There are 3 nested groupings, the coarsest first. Each group lies inside one group of the grouping before and may be the whole of it. The rows also spread widely along 10 directions, which tell nothing about the answers.
In the rows, zero is written as 128.
Known rows, each followed by its group in each grouping:
[138  93 163 137 155 103 137 106 121 124 135 120 108 126 155 133 111 147
 105 103 145  93 178 119  81 162 197] -> Kudo pelun Z124
[107  98 119 137  97  98 146 134 142 155 110 138 153 119 138 111 125 175
  68 181 143 136 153  99 147 190 183] -> Las Fevug Z838
[143 114 140 122 168 119  97  76 155 124 128 125 119 130 120  85 105 196
 141 115 148 120 140 142  92 132 210] -> Kudo keras Z590
[144 131 122 111 154 137 105 142 183 124 161 158  85 140 101  97 117 156
 120 122 145  85 146 191 152  84 126] -> valod Pora Z255
[151 100 142 111 173 126 113 147 139 127 129 153 120 142 117 101 145 142
 127 111 138 107 135 127 102 131 162] -> Las kiteg Z352
[139 191 133  88 146 131  76 128  96 106 143 143 138 130 140 129 103 194
 157 105 118 100  75 156 114 129 113] -> gak mef Z669
[113  99  65 143 164 129 150 139 171 123 123 154 136 153  57 138 181  71
 221  90 139 161 118 118 138  79 163] -> valod Pora Z999
[116 116 103 128 121 123 146 152 106 129 127 155  67  88 121 131 124 163
 138  74 136 132 169 139 147 132 173] -> Kudo pelun Z22
[141 125  95 147 110 132 117  52 177 134 106 105 153 145 117 116 116 137
 132 174 170 165 154 139 167 136 172] -> Las kiteg Z978
[ 97 100 131 116 181  83  88 134 164 132 134 136 122 145 152 116 111 158
 103 132 133  94 105 136  68 119 142] -> gak puso Z998
[110 148 147  92 137 154  93 179 117 134 118 130 142 138 103 112 149 153
 117 153 112 128 100 177 171  78  71] -> Las lakab Z440
[145 113 141  71 142 137 110 100 137 120 111 132 160 136 156 114 149  78
 103 169 160 140 148 138 160 108  96] -> gak mef Z546
[157 131 134 128 160 146  97 105 134 130 140 112  78 117 116 110 118 155
 146 102 137  96 171 164 122 101 146] -> gak mef Z29
[180 136 130 125 127 140 134 122 115 124 163 145 112 128 132 115 124 157
 133 118 137  81 143 136 148 159 151] -> gak puso Z141
[148 139 130  90 100 157 145 151  55 117 109 148 120  98 154 165 160  70
 121 112 139 140 186 133 194 124  99] -> Las Fevug Z890
[108 146 137  96 125 126 109 153 140 134 119 141 166 139 111 116 142 151
 118 170 131 135  97 160 173 109 106] -> valod dimu Z284
[ 96 124 122 153 133 111 132 145 113 136 139 108 121 135 131 174 128 119
 137 123 111  97 124 132 120 118 114] -> gak puso Z413
[ 52 127 112 119 117 109  95 114 148 139  81  99 139 117 113 127 119 171
 127 166 133 177 122 155 151  94 135] -> Kudo riv Z464
[130 100 143 136 142 148 141 115 110 134 101  98  97 101  96 122 154 129
 155 102 133 152 194 139 140 108 171] -> Kudo pelun Z730
[138 145 109 107 138 154 113 133 153 114 151 151 159 172 108 128 146 105
 146 143 144 126  83 167 182  88  89] -> Las lakab Z826
[130 154 145 132 142 154  88 102 127 139 103  82 129 131  93 115 129 163
 151 143 122 139 144 175 149  93 135] -> Las Fevug Z838
[ 99  96 126 120 146 126 105 122 162 149  83 110 149 128 104  88 150 152
 107 170 143 172 147 129 133 108 151] -> Las lakab Z826
[153 121 129 129 171 121 122  92 153 103 163 141 131 165 124 130 117 132
 165  91 150 100 108 146 105 130 177] -> Kudo pelun Z124
[101 148 119  77 149 120  62  94 141 126  61 120 118  94 133 101 118 159
 133 134 158 191 161 165 133  85 147] -> valod dimu Z284
[ 74 109 164 181 136 107 128 203 138 171 147  97 140 152  83 135 133 198
  87 174  76  63 100 146 112 128 123] -> Las Fevug Z890
[157 119 133 120 182 137 112  88 139 105 150 116 139 172 132 152 146  51
 178 110 144 101 120 148 115  84 108] -> gak puso Z141
[149 185 164  67 142 133  74 134  74 103 114 142  91  92 169 137 102 165
 120  89 138 107 162 177 127 115 118] -> valod dimu Z284
[168 119 121 129 164 162 115 108 151 130 150 120 101 137  88 103 148 120
 170 113 139 107 151 162 150  88 135] -> gak mef Z29
[111  79 178 117 182 127 107 106 189 137 122  90 149 170 105  97 148 113
 103 182 138 122 127 173 125  74 121] -> Kudo pelun Z22
[100  93 153 145 145 105 146 149 100 133 135 124 118 123 133 157 128 136
 124 102 113  95 147 116  92 135 161] -> Kudo keras Z590
[147 143 165  77 135 121 114 115 100 109 104 137 158 120 162 127 132 128
 107 138 146 126 157 116 118 151 143] -> valod Pora Z255
[ 52 160 103 126 109  73 126 151  89 110 108 143 167 129 164 221 110 112
 144 107 118 133  96  99  96 143 125] -> valod Pora Z255
[176 119 122 171 151 158 138 101 145 133 147 107 114 149  78 111 144 146
 175 102 139 111 159 133 130 128 189] -> Las lakab Z826
[124 111  94 160 141 126 140 171 152 139 157 157 102 139  89 119 137 169
 142 100 127 101 121 131 132 130 165] -> Las lakab Z826

New rows, each followed by its group in each grouping:
[ 95 150  98 124 143  99 103 123 126 117 133 137 148 140 136 161 112 147
 163 111 124 121  79 125  99 126 132] -> gak mef Z669
[209 148  97 140 110 191 154  80 129 119 151 127 138 150  82 126 161  91
 193 121 155 136 155 150 221 123 152] -> Las Fevug Z890
[173 140 100 118 160 105 114  96 162 100 186 176 143 171 151 124 103 149
 154 104 155  74  73 128 103 161 164] -> gak puso Z141
[ 73 133 128 114 114 126 133 185  93 134 110 134 129 105 104 143 145 167
 133 123 105 147 110 147 163 111 115] -> Kudo pelun Z730
[ 78  97 151  95 171  85  99 185 150 128 133 159 125 137 134 104 123 189
  88 132 120  93  88 142  86 120 139] -> Kudo riv Z464
[110 130 118 101 120 113 102  97 181 124 118 137 209 181 143 120 122 129
  92 214 157 145  74 139 163 136 114] -> Las kiteg Z352
[167 120 106 133 142 127 152 144 162 115 194 182 166 189 115 135 144 112
 139 130 142  72  74 130 155 153 141] -> Las Fevug Z890
[152 137  73 130 128 141 133 135 134 128 133 170 122 123  85 105 146 169
 180  94 141 147 119 124 162 144 190] -> Las Fevug Z890
[ 77 118 102 105  97  93 146 138 104 115 132 171 139 118 179 182 111 104
 103 122 145 132 123 123 153 139 124] -> Kudo keras Z590
[104  93 135 152 129 130 130 101 164 156 119  76 154 148 104 130 148 100
 114 196 133 128 153 140 156  98 114] -> gak mef Z29
[110  94 158 175 119 105 171 108 108 144 103  69 175 139 128 187 154  74
 129 157 129 126 181  84 113 157 165] -> valod dimu Z284
[ 81  82 137 148 138  90 135 106 160 141 110  99 149 138 131 137 123 143
 102 159 139 137 143 118 104 139 177] -> Kudo pelun Z730
[114 125 123 148 128 136 129 118 132 134 129 102 135 150 114 166 138  85
 141 141 131 124 145 156 162  97 111] -> Las Fevug Z838
[ 96 132 119 152 101 107 158 148 104 131 149 122 195 163 132 189 142 102
 138 164 108 103  73 102 149 154 100] -> gak puso Z141
[ 89 119 125 126 111 135 139 157 147 145 123 126 157 135  80 109 149 175
 123 175 117 147  96 157 190 113 125] -> Kudo pelun Z730
[125 151 173  99 139 102 100  77 126  98 143 113 164 164 195 165  84 130
  92 152 149  90 104 158 109 143 121] -> Kudo pelun Z22
[175 144  73 126 114 141 149  99 152 109 185 175 148 160 122 137 126 118
 171 119 159 103  96 128 179 151 143] -> gak mef Z669
[100 160 123  93 150 130  95 154 110 107 129 150 122 124 114 133 125 175
 165  91 118 134  78 175 138  93 120] -> Kudo pelun Z730
[146 135 126 141  83 131 169 121 116 141 115 127 171 121 103 121 144 165
 128 161 135 137 156  90 165 190 186] -> valod Pora Z255
[ 77 142  77 145 113 115 119 163 117 143 123 135  97  99 104 149 120 170
 154 105 113 133 125 142 147 110 127] -> gak mef Z546
[103  93 132 140 123 112 147  79 123 125 117 103 137 131 154 172 123  76
 122 136 150 135 176 121 130 122 154] -> Kudo keras Z590
[158 137 135  83 138 125  99 121 118 119 135 157 103 109 164  97 109 168
  98 125 149 102 148 145 134 145 137] -> gak puso Z141
[114  99 115 130 129 118 147 123 140 127 143 151 138 137 123 131 130 130
 131 129 142 125 125 126 144 133 161] -> Kudo keras Z590
[154 160 162  85 154 119 104 138 112 115 124 152 194 146 123 100 141 187
 143 139 128 118  72 118 112 167 161] -> valod dimu Z284
[108  99  86 172  86 116 183 129 113 139 150 146  90 105 125 170 117 129
 137  96 139 117 178 115 162 152 182] -> Kudo keras Z590
[ 94 108  91 200 147 105 116 110 169 158 133  87  90 130  77 127 111 186
 167 118 117 113 140 141  99 111 183] -> gak puso Z141
[118 161 126 156 120 138 127  72  87 117 115  85 157 134 109 172 118 144
 203 105 119 147 118 130 127 129 170] -> Kudo keras Z590
[190 145  82  96 127 164 127  72 100 107 109 150 108  95 126 110 150 103
 197  82 169 176 177 123 175 127 168] -> gak puso Z141
[151 173 136 111  95 126 120 113  91 123 143 136 159 120 158 134 103 192
 114 148 132  99 115 121 149 188 142] -> gak mef Z29
[ 65 174 126 100 171  86  54 101 129  92 116 121 135 143 162 169  75 174
 156  92 127 131  63 176  70  93 130] -> Kudo pelun Z730
[185  80  71 144 101 163 193  92 154 140 141 146 123 121  91 109 177  68
 161 134 173 154 201 102 219 143 172] -> gak mef Z546
[135 144 153 106 131 134 111 122  86 120 101 117 148 121 150 134 133 143
 117 128 136 137 150 119 120 146 143] -> Las lakab Z826
[128 142 111 119 190 121  82  98 150 112 130 122 141 154 109 127 129 134
 195  97 131 125  86 143  87  94 142] -> gak mef Z546
[129 111 151 106 141 128 100 133 154 137 126 129 116 132 143  98 118 160
  63 160 147 107 158 159 137 118 126] -> Las lakab Z826
[138 138 126 144 146 166 112 132 141 137 131 102 134 153  66 113 152 144
 173 132 120 129 118 165 161  83 125] -> Las lakab Z440
[187 108 157  79 147 136 145  60 130  90 134 141 189 161 168 126 148  69
 127 143 178 134 137 112 143 161 161] -> Kudo pelun Z730
[117 135 127 184 113 134 124  96 132 158 124  62 124 123  89 133 116 184
 147 154 114 115 156 137 135 132 162] -> gak mef Z29
[166 128 116 133 128 130 139  74 116 117 134 122 136 127 143 142 126 118
 154 115 152 119 160 103 122 162 173] -> gak mef Z669
[161 171 155 111 170 122  96 133  90  99 150 143 164 161 140 146 123 163
 162  92 115  81  72 129  81 155 151] -> Las Fevug Z890
[ 51 109  69 152  82 105 152 164 125 165  96 131 145  97  95 142 149 156
 132 160 117 173 126  98 171 138 141] -> gak mef Z29
[110 115  68 159 138 132 122 100 156 136 122 113  93 125  91 140 135 105
 189 106 142 151 150 150 152  79 144] -> gak puso Z141
[157 160  98  87 133 122  91  87 149  99 140 174 138 142 171 111  92 166
 115 119 176 128 111 143 137 154 159] -> Las lakab Z826
[157 124 132  97 161 143 105 100 121 105 112 133 132 142 140 138 145  75
 150 109 156 138 151 144 132  97 126] -> Las kiteg Z978
[119 157 124 161 110 117 144 162  81 138 126 123 127 107  98 157 130 190
 168  94 106 114 132 112 124 164 180] -> valod dimu Z284
[ 81 122 113 133 147 108 116 161 127 139 126 128 144 134 105 140 140 152
 150 129 106 122  89 124 110 112 121] -> gak mef Z669
[114  76 116 212 136  87 140 141 220 167 190 120  96 168 107 109  82 219
  67 158 133  37 139 137  95 167 200] -> Las lakab Z440
[121 111 149 177 147 128 127 129 148 153 143  93  90 125  73  98 113 227
 137 118 112  95 149 158 114 132 196] -> Kudo pelun Z124
[150 114 109 115 194 118  90 126 169 113 157 167  83 147 130 114 118 133
 141  76 150  88 133 165  95  98 159] -> Las Fevug Z890
[ 78 161 116 126 133 131  87 122 133 128 127 115 131 135  97 137 105 184
 162 130 112 134  82 190 151  74 114] -> Kudo keras Z590
[142 145 127 136 151 123 104 107 145 128 149 121 145 150 107 112 115 191
 156 131 124  97  92 134 104 142 159] -> gak mef Z669
[155 151 140 121  94 140 161 145  85 113 169 151 119 127 144 158 116 148
 119 111 131  84 132 147 180 163 129] -> Kudo pelun Z22
[ 78  81 133 109 122  93 153 170 128 128 128 151 151 136 150 154 146 104
  88 152 135 117 121 112 140 137 122] -> Kudo riv Z464
[100 128 169  77 148 117  95 140 101 120 110 136 148 122 151 120 123 160
 102 141 124 125 112 149 118 115 122] -> Kudo keras Z590
